All groups share one centre, and each spreads out both ways along 13 directions, with some noise.
In the rows, 128 means zero.
Some rows, each with its group after it:
[154 125 122 130 145 164 136 171  69 107 103 149 135 155 133 190 129 109
  97 139 166 147  98 145 122 112] => por
[106 155 145 117 139 128 110 168 113  81  85 137 127 154 123 196 122 170
 112 118 109 169  41 147 175 183] => por
[159 124 139  66 107 111  96 145 133 147 169 103 171 163 143  64 135 129
  97 120 114 107 129 117 147 181] => dosud
[135 119 159 170 150 146 182 133  93 138 104 111  86 134 127 135 102 133
 128 142 149 161 118 139 164 148] => Rim
[155 227 139  65 114 150  79 124 127 166  95 113 121 107 141  93 168 121
 150 118  58  74 134 158 153  71] => Febi
[190 148 135  86  89 122 134 103  87 145 103 111 151 163 118  95 115 157
 153 103 152  85  81 130 161 143] => daki
[ 95 109 147  70 173 108  73 158 148 193 129 108 164 142 111 119 109 107
  74 131 103 101 169 128 135 156] => dosud
[134  69 102  86 119 130 180 167 160 154 195 163 114 182 158 102 149 109
 111  99 128 123 119 135 145 115] => Febi
[158 105 121  82 108  65 119 122 148 189 128 107 125 109 121  83 128  82
 126 133  99 102 130 147  94 126] => Rim
[ 91 181  76 143 113 128 112 129 126 106 127 164 112 174 131 158 113 126
 128  85 136  81  72 113 121 143] => Rim
[137  64 156 126 110 175 149 186 160 126 105 152 160 112 149 149 157 107
 142 186 121 145 102  96 140 114] => dosud
[ 83 136 110 132 176  65 125  82  95  70  88 101 125 125 112 183 117  87
 136  69 124 108  98 126 114 113] => dosud
[113 177 113 107 134 106 122 137  98 100 138  99 133 185  95  67 120 121
 117  91 181  74 132 142 108 157] => Febi
[141 115 103 134 181 109 123 111  62  84 137  96 129 134 145 121 127 107
 107 136 110 163 151 138 112 105] => Rim
[173 118 130  99 122  47 146 126 114 142 161 114 157 152 110 146  88  80
 169 116 176 121  85  97 156 139] => Rim
[124 102 111 154 145 129 158  49  71 121  77 111  91 114 141 146 123 112
 101  74 119 104 135 147  95 105] => Rim
[152 130 154 112 159  94  90 125 141 184 186 129 163 136 132 152  96 134
 170 150 126 160 128  73 216 139] => daki
[127 108 179 115 136 149 161 105 152 157 159 126 126 151 140 141 170 113
 149  78 181  99 158 104 174  97] => Rim
[158 167  87 187  66  89 118  71 121 129 140  74  84 156 111 117 151 131
 176 185 184 144 155 135  45  81] => dosud
[136  93 150 116 112 144 167 140  95 161  40 107 120 117  98 132  94 108
  89 130 145  91 117 163  97 143] => daki
[148 118 147 104 106 126 167  97 136 132 116 109 123 123 139 105 157 107
 161  90 130  85 122 128 143  91] => por
[ 76 167 116 144 148 127  90 118 132 196  54 125  72 125  88 179  97 163
  96 141 101 129 129 176 107 128] => dosud
[128 138 140 140 121 116 185  97 129 103 123 119  71 153 150 140 186 109
 177  72 149 120  85 137 160  87] => daki
[145 169  89  50 105 107 150 177 138 116 144 132 120 171 136  95 150  94
 160 107  99  86  85 154 149  71] => Febi
[174  96 156  87  44 108 171  98 174 146 120  98 124 115 157 105 153 117
 168 110  99 100  91 110 156 128] => Febi
[153 164 105 164  82 139 120 125 124 136 154 120 119 174 128 156 110 157
 159 177 169 142 119 103 129 117] => dosud
[115 188 144 141 142 136 100 171 144 126 189 129 105 147 128 144 166 105
  98 135 169 155 167 149 113 135] => por
[131  82 141 185 135 109 185 113 103  79  73  99 103  81 127  94 153  83
 152 153 137 145 115 134  72 123] => dosud
[ 89 202 106 133 153 135 141 143 107 125  84 128  75 122 110 113 107 124
 135 112  99 100 112 165 134 111] => dosud
[ 72 143 139 199 121 142 147 123 138  72  69  85  79 115 125 119 154 137
 140 157 116 147 117 134  95 144] => Rim
[ 93 157 113 184 194 164  71 136  80 109 132 132 155 138  99 119 128 124
  98 158 189 122 197 115  69 123] => Febi
[ 94 100 123 134 116 143 110 132 185 159 109 141 105 101 145 111 185 115
 114 148  77 118 155 140  82 102] => Rim
[ 86 128 176 139 104 143 123 134 180 157  76 113 143  76 105 127  95 141
 139 155  99 103 128  98 147 175] => dosud
[144  66 104  86 156  88 119 138 121 137 172 125 159 160 136 116 151  77
 106 120 143 123 153 129 100  98] => Febi
[148 120 141 121 115  86 149  86 118 140 174 115 145 177 127 135 115  97
 149  67 206  87 108  87 153 157] => Rim
[101 168 124 123 105  89  44  48 128  80  82  75 165 103 119 121 153 134
 122  99  93  76 133 113  68 147] => Febi
[172  76 106 109 145 103 145  88  75 189 119 121 165 119 120 133  46  85
 142 136 137  89 148  93 134  98] => por
[150 166 163 129 106 126  62 113 130 102 117  99 163 119 141 124 176 151
 138 153 113 145 115 111 130 157] => Febi
[173  88 116 124 149 157 117 123  82 140 154 136 139 149 171 112 177  99
  98 132 139 137 155 130 109  96] => Febi
[ 95 158 105 142 136 111 112 125 159  94 182 129 108 146 155 109 160 131
 150 118  96 146 126 110 145 125] => por
[119 151 100  79 131 104  76 184 127  89 117 103 181 153 112 113 146  92
 134 170 114 103 119 122  86  99] => Rim
[130 206 166 166 110 174  70 138 130 103 111 108 129 124 142 105 181 170
 139 169 119 148 120 119 136 162] => Febi
[ 89 178 114 163 122 145 146 155 138 109 128 135  64 153 150 136 115 159
 131 132  89 156  76 135 173 166] => Febi
[122  89 159 165 132 128 102  76 145 169  88 117 140 105 115 135 138 157
 150 154 136 128 143  99 122 132] => daki
[122  91 138  99 133  93 105 148 145 102  89  95 175 110 112 120 155  93
 143 168 107 125 121 117  94 109] => por
[149  93 163 133 119 142 113  90 140 185  73 131 124 134 122 116 184 174
 162 129 136 122 110 132 138 113] => daki
[142 149 102  69 139 109  59 153 124  95 164 139 175 144 143 153 165 101
  98 119 111 129 136 136 102  98] => por
[ 95  73 135 123 157 146 127 182 132  77 109 145 153 139 158 141 170 100
 100 134 100 146  87 110 132 153] => dosud
[105 170 173 133 163 160  63 142 158 182 161 141 145 117 107 110 140 161
 113 140 151 128 194 122 146 150] => Febi
[132 120 165  85 149 107 120  82 136  72 162 108 156 114 150 124 192 128
 124  46 118 126 151 129 153 116] => por
[158 164 104 117  91 120 170 183 107 132 102 140  92 163 129 109 116 111
 154 142 130 120  43 156 141 136] => Rim
[139 159 127 121  36 148 120 100 170 122 136  99 129 166 143 112 175 147
 159 122 144  78 121 105 117 117] => dosud
[132  82 137 104 114 127 181 102 143 181 146 133  78 165 156 108 134 133
  95  57 123 105 121 149 162 153] => Febi
[106  57 127 109 138 142 106 138 116 131  41 119 140 133 131 125 158 136
  82 138  77 118 100 149  94 142] => por
[127 157 126 142  60 200 144 120 141 135  63 145 110 114 116  89 134 184
 139 131 118  76 116 148 103 125] => daki
[ 97 119  86 162 120 114 111  75 158 147 161 162  71 162 174 172 151 152
 110  79  86 146  96 118 141 148] => por
[108 155  74 109 132 155  94 163 137 128 159 152 143 137 142  99 128 111
 119 153  90  98 163 119 103  86] => Febi
[ 96 169  93 113 109 133 138 186 135  76 116 147 111 132 112 134 104 148
  88 123 107 139  91 177 107 161] => daki
[ 88 124 146  36 112 114  79 105 185 162  97 108 159 125 127 120 175 108
 102  61  70  35 147 134 119 109] => dosud
[116 109 123  78 149 114 103 142 138 125 140  89 145 136 138  31 196  89
 108 131  97  92 186 147  79  93] => por
[114  90 155 111 176 152 104  99 121 188 130  92 130 105 133  83 141 124
  67 124  99 114 236 146 111 113] => Rim
[133 116 108 122 128 152 102 196 121 113 182 130 143 181 181 104 150 106
  82 170  99 158 118 105 132 170] => daki
[150  99 151 105 140 128 139  96  84 147 105 117 132 158 136 160 114 144
  93  73 144 122 101 137 167 160] => Rim
[148 129 161 132 115 140 121  93 129 166 115  85 130 153 171 111 179  86
 190 138 115  82 112  60 175  93] => daki
[109 145 148 145 122 106 152 122 139 110  73 138 101 121  95 189 104 171
 159 110 141 156  60 148 161 149] => daki
[ 83 154 101 130 176 125 130 182 133  84 163 139 126 195 130 197 150  83
 164 136 159 138 104  98 159  67] => dosud
[146  79 170 136 133 129 170 176 111 136  86  95 116 138 123  84 146 102
 116 170 153 149 103 143 117 166] => dosud
[106 162 149 103 138 100 153 121 152 197  97 101  90 115  94 100  95 108
 164 113 111  80 139 144 163 106] => por
[ 84 132 162 142  90  98 117 139 203  99 110  72 134  97 128 119 166  90
 166 177  99 119 123  88 104 137] => daki
[120  86 150 183 148 146 130 111 130 150  86 145 123 114 123 179 139 143
 165 168 146 159 113 102 137 105] => daki
[179  56 165 104 142 116 167  91  83 171 100 112 139 129 132 171 111 109
 115  97 158 132 114 131 159 124] => Rim
[163 142 171 103 100 127 145 123 148 155 146 119 126 123 127 145 158  96
 135 106 174 112 144 137 134 111] => por
[152 143 184 107  82 137 117 156 140 101 111 105 142 141 128 147 180 130
 105 128 167 138 100 145 117 170] => por
[149 160 156 107  82 111 154  66 132 147 136 100 112 136 135 108 110 146
 145  54 132  80 110 120 180 164] => daki
[ 85 147 101 107 100 146  57  81 166 127  45 153 135 100 115 138 177 187
 124 100  62  78 119 158  75  93] => daki

New rows. What belongs after each?
[122 135  90 165  90 189 120 128 126 112 137 149 109 171 162 145 160 151
 122 148 133 125 123 113 107 108] => dosud
[122 115 139 176 160 125 183 109 110 123 122 130  83 140 139 170 143 102
 168 116 164 148 109 118 156  89] => daki
[102 118 162 123 141  84 130 116 176 140 100 102 143  40 100 116 116  87
 171 146  89 115 155 110 120 111] => dosud
[ 71 189 125 104 155  87  80 130 168 122 138 105 145 118  96 138 119 107
 157 124 111  96 153 109 134 104] => Rim
[ 68 155 150 130 147 133  86 145 164 100 158 103 143 183 124 118 175 135
 118 114 160 109 146 103 134 154] => Rim
[ 49 197 161 167 160 108 123 115 148 154 108  69  85 118  81  91  87 134
 131 126 139  99 174 128 134 173] => Rim
[136 115 104 176  81 180 134 133 148 106 116 158 112 124 159 150 172 142
 149 179 118 149 114 113  92  89] => dosud
[111 146 116 152  75 139 116 146 156  83 111 136 154 137 127 149 130 127
 166 159 140 103  81  80 111 139] => Rim
[ 96 153 109 123 161 138 118 140 111  80 181 130 127 217 146 122 185 110
 120  74 175 103 129 115 135 113] => Rim
[106 116 117 146 125 134  85 145 133 113  97  97 140 109 130  98 132 134
  96 192  82 145 149 128  74 156] => Rim
[188  78 153 108  85  98 146  86 106  80  90  61 152 100 154 107 159 132
 139 144  95 157 105 132 114 133] => Rim
[ 87 108 146 145 153 119  91 165 159 133  98 130 132 113 113 181 137 127
 106 176 115 171 122 129 109 150] => por
[124  79 168 122 173 152 167 129 110 199 127 137 115 173 120 154 141  93
 107  82 207  96 147 129 155 114] => Rim
[139 107 135  98 156 132 127 129 129 195 126 130 138 117 129 131 130  82
 138 136 118  96 168 120 138  64] => daki
[124 148 115 112 109 132 101 150 129 146 114 134 166 134 110 136  90 114
 134 154 133  87 117  98 121 137] => Rim
[ 64 103 125 200 147 111 121 100 137 134  82 109  67 115 127 128 139 132
  86 131 107 148 131 148  71 178] => Rim
[133 134  94 164 127 122 127  80  89 115 113 102 119  92 135 103  89 117
 120 144  96 121 157 119  86 126] => Rim
[158 123 119  67 107 146 117 173 106 158  82 129 161 152 116 117 119 107
 110 147 125  80 103 142 118 117] => Rim
[124 177 150 122 225 100  90 109  97 161 148 116 112 115 116 154 152  87
 145 103 145 140 177 145 154  65] => Febi
[159 139  87 122  95  57 118 111 140 139 136 137 123  83 135 136  73 115
 157 149  64 152  83 121 124 141] => Rim
[ 59 198  95 131 154 123 100 183 146  90 100 134  85 145 105 115 146 147
 117 139  95 137 107 179 104 125] => daki
[ 94 148 111 114 159 128  87 127 119 119 161 134 161 153 134 152  84 130
 103 102 111 106 137  89 162 159] => dosud
[134 143  94 102 171  72  98 102 104 111 204 158 130 156 122 148  88 175
  90  56 134 170 128 155 154 169] => daki
[175 144 123 127  83 153 195 122 101 120 145 133 132 118 125 116  67 124
 148 115 168  98 127 118 146 127] => daki
[194  99 103  64  71 128 105 108 121 117 136 149 152 139 187 126 163 155
 101  94  55 133  71 140 139 140] => Rim
[132 167 138 124 151 170 182 197 104 146 127 141  91 180 111  87 147 112
 140 126 194 106 123 166 150 101] => Febi
[106  53 157 100 179 115 131 150 109  98 125 101 186 133 146  86 142  65
  79 105 120 100 135  95 121 176] => dosud
[ 97 201 128  95 141 124 103 166 145 123 158 137 127 183 119 138 124 147
 137 102 132 112  96 121 189 150] => Rim
[170 112 157 123 114 136 104  87 122 185 114 120 143 150 133  98 159 168
 164 132 140 116 114 107 161 129] => daki
[ 78 117 118 136 117 187 132 122 136 164 106 133 101 100 150 135  90 109
  34 106  75  80 178 134  96 163] => daki
[ 99 139 173 125 141 110 152 137 135 155  74  86 107 125  93 121 103 110
 136 121 144 100 115 137 148 155] => dosud
[117 183 101 144  92  83 157 158 174 109 142 147  98 128 118 139 126  87
 212 141 135 120  62 111 136 102] => Rim
[133 133  84  96 106 137 111 152 161 190 197 179 129 170 149  80 157  79
 120 103 141  57 148 116 104 101] => Rim
[105 126 100 146 131 136 115 169 118 161  86 127 106 134 117  94 117 102
  94 175 113 108 128 150  68 143] => Rim
[108 139 115  69 136 156  89 186 153 128 138 183 155 177 119 137 173 150
  99 102 136 106 110 156 129 118] => Febi
[141 128 135 115  94 147 166 126 146 182  96 141  79 121 141 109 148 121
 133 105 105  94 107 162 136 109] => Rim
[140 102  71 134  92 109  88  93 127 105 151 155 166 131 155 143 121 108
 122 126 109 109 111  85  78 133] => Rim
[139 147 117 149  83 192 148 161  96 109 117 126 110 179 167  96 121 146
  92 140 122 114  84 122 141 189] => daki
[156 123 104 119  69 115 150  75 113  97 112  94 143 134 145  83 142 105
 161 108 127  61 116  99  92 104] => por
[136 147 106 162  72  82 148  78 159 130 165 110  92 108 146  66 131 103
 164 118 118 104 127 110  94 146] => Rim
[122 157 141 122 174 109 121 117  93 122  97  82 134  85 101 150  62 133
 140 155  91 153 156 130 163 113] => Rim
[131 100 130  98 110 111 171 103 135 144 135 108 119 100 123 105 115  83
  86  80 135  85 180 157  85 120] => daki
[135 122 109 139 179  70  93  86  78 124 161  99 151 117 123 149  51 128
 104 128 112 166 151 108 143 170] => Rim
[116 108 132 116  81 137  98 140 145 120 104 108 171 110 139 144  91 123
  83 155  86 110 119  95 107 191] => daki
[150  76 123 126 115 114 170  93 148 221 112 154  71  92 147 124 139  92
 120  98  99 109 133 161 108  96] => Rim
[120 120 113 174 172 149 138 143 109 129 163 164 106 146 139 160 115 143
 125 136 144 179 127 120 155 131] => daki
[145 133 125  56  45 114 140 117 172 106 103 122 143 106 119  97 158 135
 121  78 102  74 112 169  92 120] => daki
[101 137 170 163 134  98 105  81 167 157 150  85 125 118 136 124 128 122
 168 139 121 126 150  68 166 157] => daki
[121 117 148 158 162 148 145 149 119 124 115 105 101 106 138 125 130 140
 122 179  95 191 152 144 146 123] => Rim
[126  76 136 103 135 152  86 113 146 167 164 136 141 153 164 108 180 140
  61 102 105 124 171 129 117 152] => Rim
[ 59 133 141 149 119 111 105 141 170 112 120  98 119 155 102  86 136 159
  93 130 140 118 131 130  94 215] => Febi
[131 141 125 169  63 146 175  82 126 144  68 129  87 103 126 122  96 126
 151 108 132  75  91 123 114 141] => Rim
[118 196 134 128 126  95 100 138 161 134 201 122  98 150 131 147 157 112
 122 109 157 145 143 139 130 139] => por
[ 68  90  71 176 195 130 122 121 104  99 158 163 124 157 123 167 112 109
  87 107 163 135 164 114  80 117] => Febi
[ 88  66 152 210 150 123 147 150 126  90  76 101 114 116 117 156 142 104
 128 198 159 182 111 107  81 157] => dosud
[129 111 124 142 148  63 134 103 101  98 101  81 116 133 110 136 143  87
 142 132 151 140 116 140  83 112] => dosud
[115 124 190 153 106 103 154  94 174 143 125  73  90 117 126  92 174 125
 152 118 147 126 140 122 133 159] => Febi
[109  74 157 165 116 163 172  77 137  84  83 111 133  92 149 107 149 150
 154 115 106 117 127  91 141 131] => por
[123  97 141 152 118 118  97  42 128 145 118  98 138 125 144 113 152 137
 126 106 125 100 149  94 107 149] => daki
[130 107 133 187 115 111 176  70  91 113  73  87  70 109 136 114 118 120
 123 116 128 138 111 145  95 154] => Rim
[154 159 130 141  68  47 126  44 139  78 130  77 128 119 123 135 127 142
 184  98 137 129  86 107 124 152] => dosud
[135 169  87 106 179  93 119 133  54 102 124 107 135 145 116 134  79 101
 125 123 116 133 125 144 137 102] => Rim
[147 151 145 183 105 103 170  87 124  98 127 113  86  77 139  86 110 149
 165 123 112 162 104 129 143 172] => dosud
[ 53 140 168 160 115 148 118 145 198  95 116 118 145  89 128 115 125 136
 145 144  91 113 129  70 150 187] => dosud
[ 99 121 149 134 186 140 143  73 124 163 127 119  89 106 136 152 135 125
 111  73 110 122 186 147 157  87] => Rim
[189 160 118 152  38 137 152 154 141 141 173 151  98 181 157 172 154 103
 151 149 196 141  71 118 123 129] => por
[151 141  88 143 138 101  97  94 102 176 151 120 117 162 111 182  95 130
 133 150 163 144 157 130 111  84] => dosud
[128 111 162 122 174  90 169 137 122 231  96 106  95 114  83 146  68  82
 147 141 157 116 142 140 161 108] => por
[147  85 111  51  91 108 138 140 150 168 112 133 143 137 142 140 106 115
 114 113  70 101  89 134 149 125] => Febi
